The rows are grouped in 3 ways, from coarse to fine. Each group lies inside one group of the grouping before and may be the whole of it. The rows also spread widely along 8 directions, which tell nothing about the answers.
(in the rows, 128 means zero)
Some rows, each with its group in each grouping after it:
[127 101 155 156 127 105 115 103 111  86 142 153 131 148 101  84 149] | Z_557 Til Z_341
[117 133 157 126 123 132 120 109 123 128 129 129 167 124 121 135 134] | Z_880 Deziz Z_814
[127 160 156 126 150 113 131 148 119 170 125 100 195 111  93 190 140] | Z_880 Deziz Z_833
[138  94 172 142 144 164 159  91 132 124 107 164 119 100 114 130 132] | Z_880 Deziz Z_150
[132 166 174 127 116  89 126 115 124  90 130 140 123 138 113 107 106] | Z_880 ruv Z_82
[136 124 199 187 156  99 112 129 149 125 124  94 145 140  82  70  75] | Z_557 setep Z_898
[105 146 133 132 157 174 154 128 169 186 112  85 154 120  69 129 118] | Z_557 setep Z_370
[156 127 138 134 138 149 149 102 122 141 151 197 143 108  65 108 141] | Z_880 ruv Z_537
[107  98 180 160 132  95 136  93 120  90  93 105  93 143 162 141 127] | Z_557 Til Z_226
[113 153 148 108 147  87 150  99 127 113 139 125 144 130  72 162 141] | Z_880 Deziz Z_833
[115 144 136 120 129 106 126 115 125 102 132 119 135 156  84 100 138] | Z_557 Til Z_341
[103 132 164 122  97 100 111  99 125  57 134 147 128 143 150 104 144] | Z_880 ruv Z_537
[ 95 138 155 111 116 120 114 122 133 103 122 109 175 137 124 144 149] | Z_880 Deziz Z_833
[ 90  84 166 136 129 132 148  77 153  92 113 127 127 128 133 121 140] | Z_880 Deziz Z_833
[106 115 122 146 143 114 126  99 141 164 151 106 160 127  99 149 139] | Z_557 setep Z_898
[140 122 184 167 121 135 104 147  97 148  66  94 140 100 215 178 112] | Z_557 setep Z_898
[121 130 167 147 143 105 134 120 118 114 105 105 129 135 120 148 128] | Z_557 Til Z_226
[114 109 125 135 129 161 133 117 124 147 118 126 151 127 118 119 154] | Z_557 Til Z_341
[146 187 153 110 118 131 107 143 107 109 108 137 128 136  98 105 112] | Z_557 setep Z_370
[100 153 138 110  99 121 114 116 138 109 138 128 158 142 137 110 130] | Z_880 ruv Z_82
[110 152 129 101 101 140 120  99 139 129 144 136 139 151 111  81 104] | Z_880 Deziz Z_833
[121 171 159 119 105 112  88 137 125  91 115 110 143 155 119  85 107] | Z_557 setep Z_898

New rows, each followed by its group in each grouping:
[116  89 158 153 105 161 105 101 137  92 110 147 128 130 148  70 127] | Z_557 setep Z_898
[127 168 155 111 129 121 123 118 138  73 114 141 127 145  55  81 123] | Z_557 setep Z_898
[119 129 170 129 131  99 118 110 114 109 134 128 159 128 125 157 147] | Z_880 Deziz Z_150
[ 57  78 165 141 141 174 140 110 190 139 117  72 197 125 122 132 155] | Z_880 Deziz Z_150
[115 117 136 136 102 151  90 119 117 118 121 137 157 133 152 103 141] | Z_557 setep Z_898
[157 151 168 139 123  81 121  92 104  80 122 164  69 149 108  82  84] | Z_557 setep Z_898
[106 157 170 125 120 101 118 106 139 105 132 101 145 153 120 112  99] | Z_880 Deziz Z_814
[ 89 115 130 125 122 168 139  96 151 179 118  99 165 119 156 156 125] | Z_880 Deziz Z_814
[ 95  92 166 143 119 110 122  82 120 113 124 121 148 126 178 166 146] | Z_880 Deziz Z_814
[152 152 150 127 155 118 146 115 113 130 113 146 123 110  70 153 129] | Z_557 setep Z_898
[140 172 141 115  92 115 109  93 123 136 167 149 104 167 122  43  58] | Z_880 Deziz Z_150
[108  98 151 133 117 124 127  81 111 119 121 143 143 116 171 174 152] | Z_880 Deziz Z_814
[121  91 152 139 145 119 152  77 130 119 138 157 128 117  99 143 148] | Z_880 Deziz Z_833
[138 172 151 109 137 117 129 124 119 142 138 133 158 130  82 144 126] | Z_880 Deziz Z_150
[122 127 166 148 139 122 127 115 136 118 104 112 131 124 112 128 119] | Z_557 setep Z_898
[126 122 161 144 127 115 111 116 114 108 110 125 138 124 133 138 133] | Z_557 setep Z_898
[164 188 151 113 142 147 135 158 116 128 105 141 140 135  34  86 114] | Z_557 Til Z_341
[123 157 163 140 123  81 109 128 118 158 146  94 160 145 134 131  89] | Z_880 Deziz Z_833
[144 171 155 111 108 134 107 120 112 117 134 156 154 141  97  85 107] | Z_880 Deziz Z_814
[119 161 131 100 123 108 127  95 109 129 139 140 148 130 112 168 141] | Z_880 Deziz Z_814
[153 161 141  99  86 130  87 116  76  93 138 191 154 131 137 115 142] | Z_880 Deziz Z_814
[ 84  68 158 173 138 127 123  97 160 152 155 103 189 131 126 115 137] | Z_880 Deziz Z_833
[131 170 164 125 155  72 142  98 136  82 136 126  92 156  38  99 100] | Z_557 setep Z_370
[168 150 192 154 141 120 131 132 115 148 117 144 139 118  89 102  78] | Z_880 Deziz Z_833
[115 131 200 140 123 130 119 134 132  46  78 116 121 150 113  73 123] | Z_557 Til Z_226
[ 75  77 141 151 153 116 134  85 175 124 178 119 196 142  56 105 166] | Z_880 Deziz Z_833
[146 121 153 128 145 165 157 105 129 140 116 171 136 103  79 124 124] | Z_880 Deziz Z_833
[138  94 166 193 149 103 128 116 127 180 157 129 181 102 134 155 129] | Z_880 ruv Z_82
[170 144 158 144 112 114 128 101  90 161 131 161 106 122 151 120  76] | Z_880 Deziz Z_833
[162 183 167 103 112 101 133 102  97  91 114 167  82 137 111 109  85] | Z_880 Deziz Z_833
[142 163 172 123 126  95 143  99 114 117 112 134  94 135 121 128  84] | Z_880 Deziz Z_833
[151 145 164 150 127 142 120 139 115 143 109 129 126 138 109  81  92] | Z_557 Til Z_226
[131  96 186 183 137 144 133 117 145 119 100 111 115 142 117  44  85] | Z_557 Til Z_341
[132 162 153 108 121 124 141 102 121 124 120 141 116 132 114 125 101] | Z_880 Deziz Z_833
[127 129 145 159 121  84 112  87 120 140 160 122  97 157 130  87  83] | Z_557 setep Z_370
[121  84 191 145 111  91 109  69 113  32 146 177 113 145 135  86 150] | Z_880 Deziz Z_150
[100 137 146 132 123 136 125 121 146 120 116  90 133 157 114  78 110] | Z_557 Til Z_341
[123 105 149 145 134 126 134 108 116 113 115 136 129 131 115 120 151] | Z_557 Til Z_341
[111 128 154 131 144 116 120 122 127 103 123 119 155 126  91 150 164] | Z_557 setep Z_370
[109  76 207 163 117 101 104  98 121  54 122 136 139 131 164 106 144] | Z_880 Deziz Z_150
[127 104 166 133 130 150 142  88 138 111 127 158 121 125 109  98 124] | Z_880 Deziz Z_150
[125 170 124  92 132 123 130 116 110 108 106 138 134 120  99 179 160] | Z_557 setep Z_898
[163 166 201 128 131  79 137 115  97  78 105 155 101 128 106 131  95] | Z_880 Deziz Z_833
[120 148 148  93  86 139 111 122  93  73 102 169 144 116 173 163 176] | Z_880 ruv Z_537
[124 126 175 153 134  55 111 107 101 130 152 110 151 134 146 177 129] | Z_880 Deziz Z_150
[116 151 127 127 113 141 109 124 115 163 122 110 143 130 156 141 121] | Z_557 setep Z_370
[124 138 149 135 122 140 107 135 118 131 115 123 155 128 122 129 135] | Z_557 setep Z_370
[135 169 128 109 137  54 118 107  89 130 177 150 165 138  77 180 154] | Z_880 Deziz Z_833
[112 125 170 133 132 145 126 119 137 114 115 126 177 124 107 125 135] | Z_880 Deziz Z_814
[155 163 153 136 124 116 135 114 113 150 133 150 120 124 123 123  93] | Z_880 ruv Z_537
[ 85 129 191 114 111 117 124 118 131  59  78  94 143 131 167 160 146] | Z_880 Deziz Z_833
[156 113 174 171 105 140  80 132 108 112 128 162 147 131 138  54 103] | Z_557 setep Z_898
[129 112 139 125 133 148 143  72 132 113 149 187 133 124  69 100 140] | Z_880 Deziz Z_814
[129 145 178 137 125 163 108 168 128 100  86 115 173 136  91  81 130] | Z_557 Til Z_226
[127 106 166 158 119 119 134  88 126 124 131 147 116 123 157 112 110] | Z_880 ruv Z_537
[147 126 145 131 128 141 125 124  97 107 112 164 131 126  98 107 150] | Z_557 Til Z_341
[ 92 145 143 108 114 109  93 136 127 107 147 111 212 143 109 136 163] | Z_880 Deziz Z_833
[132 148 172 137 122 103  99 151 100  89 114 122 160 147 109 112 139] | Z_557 Til Z_226
[162 163 130 119 113  89 127  97  74 117 133 168  76 148 120 112 109] | Z_557 Til Z_341
[ 89 144 143 124 127 111 121 107 151  99 130  94 131 155 105 106 122] | Z_557 setep Z_370
[160 177 162 125 118  69 121 107  90 136 140 143 105 141 134 133  76] | Z_880 Deziz Z_833
[128  80 160 159 152 174 152  87 153 148 134 160 157 107  77  93 129] | Z_880 Deziz Z_814
[126 147 141 118 134 146 137 127 118 126  96 122 134 131 110 138 138] | Z_557 Til Z_226
[112 153 171 135 116 100 120 108 121  98  98  94  88 145 164 130  95] | Z_557 setep Z_370
[124  95 113 143 137 112 137  77 119 181 178 155 159 118 109 152 146] | Z_880 Deziz Z_833
[134 148 166 134 130 102 110 126 110  90 118 133 129 137 106 125 135] | Z_557 setep Z_370
[162 144 149 130 137 127 133 131  86 122 105 157 124 116  95 140 145] | Z_557 Til Z_341
[121 152 133 130 120 117 113 136 112 200 138  93 191 120 160 184 120] | Z_880 Deziz Z_833
[175 168 162 133 114  93  89 133  82  95 126 170 128 135 106 102 113] | Z_557 setep Z_898
[123 164 123 105 108 127 104 121 107 122 129 138 129 139 126 128 136] | Z_557 setep Z_370
[114 149 154 131 132  83 120  94 142  91 134 113 109 157  97  97 101] | Z_557 setep Z_898
[130 126 162 169 141  84 142  91 147 161 163 120 127 134 111 109  84] | Z_880 ruv Z_82
[163 190 168 120 124  72 117 120  83 136 141 142 118 138 116 148  89] | Z_880 Deziz Z_150
[ 93 103 144 150 140 122 108 124 142 130 133 100 195 129 106 142 165] | Z_557 setep Z_898
[ 91  82 175 142 120 157 125  94 150  93 111 131 163 127 139 105 148] | Z_880 Deziz Z_814
[111 151 140 110 101 122  95 118 113 121 140 130 180 138 139 135 141] | Z_880 Deziz Z_814
[166 193 172 104 112  78 118 118  71  99 123 161  98 134 134 147 100] | Z_880 Deziz Z_150
[108 104 198 191 141 108 107 147 134 149 103  62 167 124 162 142 106] | Z_557 setep Z_370
[ 90 105 128 155 118  79 129  67 137 155 178 114 134 149 164 136 120] | Z_880 ruv Z_537
[ 96 133 145 116  91 159 118 111 152 105 123 131 153 135 150  85 131] | Z_880 ruv Z_82
[111 149 151 112  86 156  86 127 134  72 100 131 134 148 145  58 118] | Z_557 setep Z_898
[118 138 176 149 141  88 131 113 143 128 140 103 151 142  93 106  95] | Z_880 Deziz Z_833
[138 130 166 138 120 129 119 136 102 119 117 152 164 107 146 161 153] | Z_880 ruv Z_537
[103 103 141 158 142 139 140 111 155 177 149 115 183 115 112 137 136] | Z_880 ruv Z_537
